The rows of a group lie close to one hidden flat surface of 10 dimensions, which passes through zero. Surfaces can cross.
(in the rows, 128 means zero)
Known rows, each followed by its group:
[182 129 145 110  87 126 165 146 129 160 160 100 164 137 186 137 128 108
 102 103  89] : (1)
[130 123 139 107 111 132 102 114 125 117 144 124 117 122 175 151 105 108
 158 122 120] : (0)
[169 195 130 112 143 154 121 152  96 138 140 109 148 111 199 151 145 115
 124 117 103] : (3)
[111 142 141 200 173  88 128 133 118  80 162 129  25  73 133 142 124 160
 141 110 145] : (0)
[ 86 157 145 143  46 163 170 125 100 113 187 145  90 155 134  94  78 122
 186 146  23] : (0)
[168  96 104 117 124 117 146  96 158 149 104 108 177 141 126 129 129  98
 136 119 127] : (1)
[156 117 131 109 119 118 121 144  96 115 124 102 126 136 147 112 142 141
 110 158 120] : (3)
[129  51 138 125  83  95 150 134 139 157 147 115 141 155 126 111 125 102
  68 108 131] : (3)
[104  33 162 117 108  93  82  98 119 142 114 107  54  78 105 144 161 156
 129  72 156] : (2)
[111  79 128 139 144 136 153 129 130 137 141 103 168  82 107 119 137 115
  78  91 136] : (1)
[176 205 149 124 161 149  71 139  97 172  87 161  96  92  88 139 191 193
 119 146 167] : (1)
[115 102  89 174 135  58 189 136 138 120 103  52 128 125 113 149 155 137
 120 102 105] : (1)
[129 156 106 167 173  59 101 143 151  74 119 123 127 118 161 177 137 119
 117 151 180] : (0)
[111  99 137 110 108 146 164 156 133 142 130 136 167 162  81  79 143 151
  94 131 120] : (0)
[113  78 100  96 123 171 130  80  96 160 105  82  90 130 119 117  75  87
 166 115  85] : (0)
[166 124  89 162 180 139 144  79 137 135 114 139 164 108 116 117 114  92
 128 109 165] : (0)
[112  65 123 133 174 119 142  96 154  98 102 124 123 122  81 101 133 175
 142 109 192] : (3)
[137 145 121 159 141 131 158 128 135 129 143 152 142 148 128 103 129 117
 117 114 135] : (2)
[146 145 147 141 105 146 132 120 139 114 168 174 167 117 133 110 111 119
 124 153 130] : (2)
[138 104 121 123 150  86 136 148 143 125  97 103 128 157 124 129 169 150
 115 114 156] : (3)
[124  68 113 156 149 123 106  55 124 155  80 122  66  68  34 119 142 138
 169 103 134] : (2)
[152 173 130 169 134 105 125 149 164 130 160 191 137 167 144 123 128  78
 101 138 140] : (2)
[118 172 100 119 151 136 121 158  78 126  88 116  93 164 106 115 114 172
 109 195 149] : (2)
[121 140 135 135 121 143 179 152 138 152 143 129 141 153 126 108 143 131
 120  91 101] : (3)
[181 100 107  94 148 153 100  99  97 158 107 130 180 133 160 113  98  93
  73 140 210] : (2)
[134 143 119  79 102 197 140 149  72 191 106 111 171 147 105  93 130 129
  84 149  89] : (1)
[174 176  97 135 146 135 136 120 164 167 117 148 196 154 146 146 135  64
 125 115 122] : (3)
[136 173 153 100 123 196 163 111 138  82 129 165 208 101  89  87 133 232
 187 160 139] : (2)
[172 130 130  90 144  95 136 162 161 173  80  70 171 130 132 171 201 153
 104  97 124] : (1)
[ 99 113 126 132 142 123 115 136 106 122 122 112 114 100 118 135 133 140
 101 122 146] : (1)
[117 111 148 131  92 117 113 121 119 114 139 144 115 118 127 126 128 144
 130 135 130] : (0)
[180 140 150 113 171 143 117 116 141 126 117 168 182 124 143 113 162 173
 111 106 234] : (2)
[ 87 107 112 160 147  68 136 131 184 107 117 136 119 158  99 152 124 124
 127 122 162] : (3)
[111 127 140 133 104 127 140 157  91 132 154 122  90 137 136 114 115 142
  94 138 113] : (2)
[184  60 125 140 106 117 108  69 106 167 118 135 136  96 109 107 131  93
  91 122 161] : (3)
[130 144 119 167 115 118 166 134 147 138 138 154 135 159  91 103 133 120
 122 130 100] : (3)
[151 149 119 136 190 121 119 115 147 148  85 109 102  90 100 156 178 152
 164  87 136] : (2)
[119 128 116 146 142 101 110 110 166 146 126 137 140 116 146 180 120  82
 115  95 163] : (3)
[115 170 111 123 106 173 151 166  79 166 121 118 157 139  87  98 126 128
  86 174  75] : (1)
[196 177 118 100 163 140 102 155 124 195 105 103 181 106 168 178 161 101
  67 115 149] : (0)
[ 69 133  82 124 152 140 199 179 101 140  85  52 161 161  98 111 163 153
  98 107  85] : (1)
[ 98 122 116 112 125  90  99 179 133 106 126 100 127 151 138 157 109 103
  82 194 123] : (0)
[ 85  54 131 125 100  99 133 124 126 108 136  94 106 117 130 133 114 125
 120 116 123] : (1)
[115 112 178  74 134 105 102 209 176  81 168 138 158 164 175 136 132 140
  82 164 145] : (0)

New rows, each followed by its group:
[124 111 134 122  92 114 140 142 112 120 145 111 173 135 175 134 129 116
  91 115 137] : (0)
[166 162 175 115 188 160 135 163 116  48 199 132 146  64 213 127 107 186
 117 144 175] : (3)
[139 108 116 173 126 121 120  99 112 165 130 152  72 112  74 106 116  92
 111 132 120] : (2)
[168 146 135 104 137 107 100 151 170 119 135 140 172 144 174 159 126  97
 101 160 154] : (3)
[ 35 168 158 113  80  97 102 231 116  96 146 110  72 141 114 160 138 170
 100 202  55] : (1)
[ 80 129 108 137 164 103 147 143 133  83  86 106  88 160  85 114 151 190
 170 137 131] : (3)
[ 52 136 116 136 202 132  84 128 151  72  98 159 111 122  94 133 133 142
 154 134 184] : (1)
[144 154 133  72  73 138  80 137 113 145 111 142 116 180 139 137 103 115
 149 200  97] : (1)
[143 162 145 120  92 171 179 131 150 152 130 175 212 171  92  76 165 156
 144 109 109] : (0)
[ 96 122 166 152 117 130 138 164 150 106 201 149 142  75 135 132 120 115
  84 125 109] : (1)
[159 147 167 125 130 127  96 135 148 141 148 145 117  81 146 160 155 138
 133 110 128] : (2)
[105 112 143 106 113 141  78 135 123 115 156 144 141 106 153 145  89  84
  98 166 137] : (1)
[142 158 134 117 155 182  94 129 147 138 147 180 196 100 120 124 116  82
  99 154 148] : (1)
[166 145  92 175 207 114 155 109 199 166  98 153 147 159 109 126 176  72
 145  49 147] : (2)
[101  99 153 136 113 121 167 105 169  68 141 156 182 131 113  99 153 184
 170  93 159] : (2)
[ 95 161 154 104  80 111  75 127 156  79 131 127 119  80 111 186 120 149
 203 201  62] : (2)
[129 122 117 113 146 142 102 116 119 136 110 129 143 118 127 130 125 113
 117 133 156] : (1)
[157 120 149 106 177 180 136 159 126 176 157 119  93  98 115 112 113 122
  87 119 104] : (0)
[ 93  83 134 101 139 129 127 119 145 122 114 113 130 133 122 132 120 141
 134 101 157] : (3)
[105  60  87 139 183 132 134 107 136  94 139 106  95 128 112 103  50  71
 125 156 132] : (0)
[ 82  95 128 166  65  98 170 115  97  66 170 116 132 137 177 111 106 128
 139 106 117] : (0)
[ 22 108 138 109  90  56  90 175 144 135  92  86  48 162 120 202 152 151
 136 107 112] : (3)
[139 135 108 165 140 136 144 106 142 142 120 180 130 162  74  84 117 104
 125 145 139] : (2)
[126 126 139 121 127 128 105 127 106 148 126 109  70 100 134 149 132 141
 129 117 120] : (0)
[ 96 128 119 128 119 102 144 150 182 128 120 141 147 185 104 133 125 113
 125 140 117] : (3)
[112 139 108 118 161 109 144 176 147 167 102  88  89 194 139 144 160  98
 120  80  86] : (2)
[131 152 103 153 131  91 134 128 122 113 112 109 100 143 143 146 126 129
 147 144 124] : (1)
[130 139 125 156 128  60 138 154 121  98 145  77  97 111 206 182 135 127
 111 106 134] : (1)
[164 144  95 138 138 127 142  97 132 148  80 128 138 155  92 116 139 130
 155 137 130] : (1)
[ 73  60 113 164 154 121 126  68 133  65 142 151  90 121 126 102  76 107
 171  97 179] : (1)
[110 125 123 118 124 149 162 126 117 140  93 126 100 174  75  83 146 179
 170 115 106] : (1)
[115  97 138 119 128 156 171 125 134 151 124 111 124 132  95  97 153 153
 150  70  94] : (2)
[138 135 115 177 128  62 144 156 149  79 164 134 136 144 152 135 109 106
  89 177 139] : (3)
[150  95 177  89 103 148  87 112 118 194 130 133 114  85 137 150 160 135
 109  66 150] : (3)
[114 110 122  97  97 157 128 112  90 123 128  78 140  87 135 138  92 133
 146 156  84] : (2)
[156 153 134 161 110 118  80 101 154 127 152 191 127 102 105 140 101  76
 133 187 118] : (2)
[128 102 136 128 171 122 134 130 136  46 137 133 121 117 113  94 108 195
 140 178 176] : (3)
[146  91 109  94  91 108 110 101 134 156  74 105 127 162  89 130 129 130
 151 166 113] : (1)
[157 119 136 123 122 138 149 112 160 131 150 145 158 142 143 115 116 106
 145 110 123] : (1)
[162 188 150 122 148 163  96 146 130 155 124 174 139 104 104 127 157 147
 115 148 139] : (1)
[ 82  98 126 104  81 113  85 117 130 158 110 121  99 134 118 162 115  98
 133 128 113] : (3)
[176 106 115 126 150 138 115  94 112 150 125 129 158 104 154 131 114  94
  94 115 182] : (2)
[148 113 106 125 185 118 119 115  53 131  93  50 101  63 174 161 140 170
  92  93 204] : (2)
[144 141 150 137  89 145 111 118  87 136 160 154  87 115 144 114 103 130
 123 146 122] : (1)
[129 119 103 148 177 128 138 124 111 135 124  94  87 106 126 135 111 111
 115 117 130] : (0)
[147 119 140 134  92 124 105 115 122 143 123 158 105 127  75 102 132 134
 130 173 113] : (3)
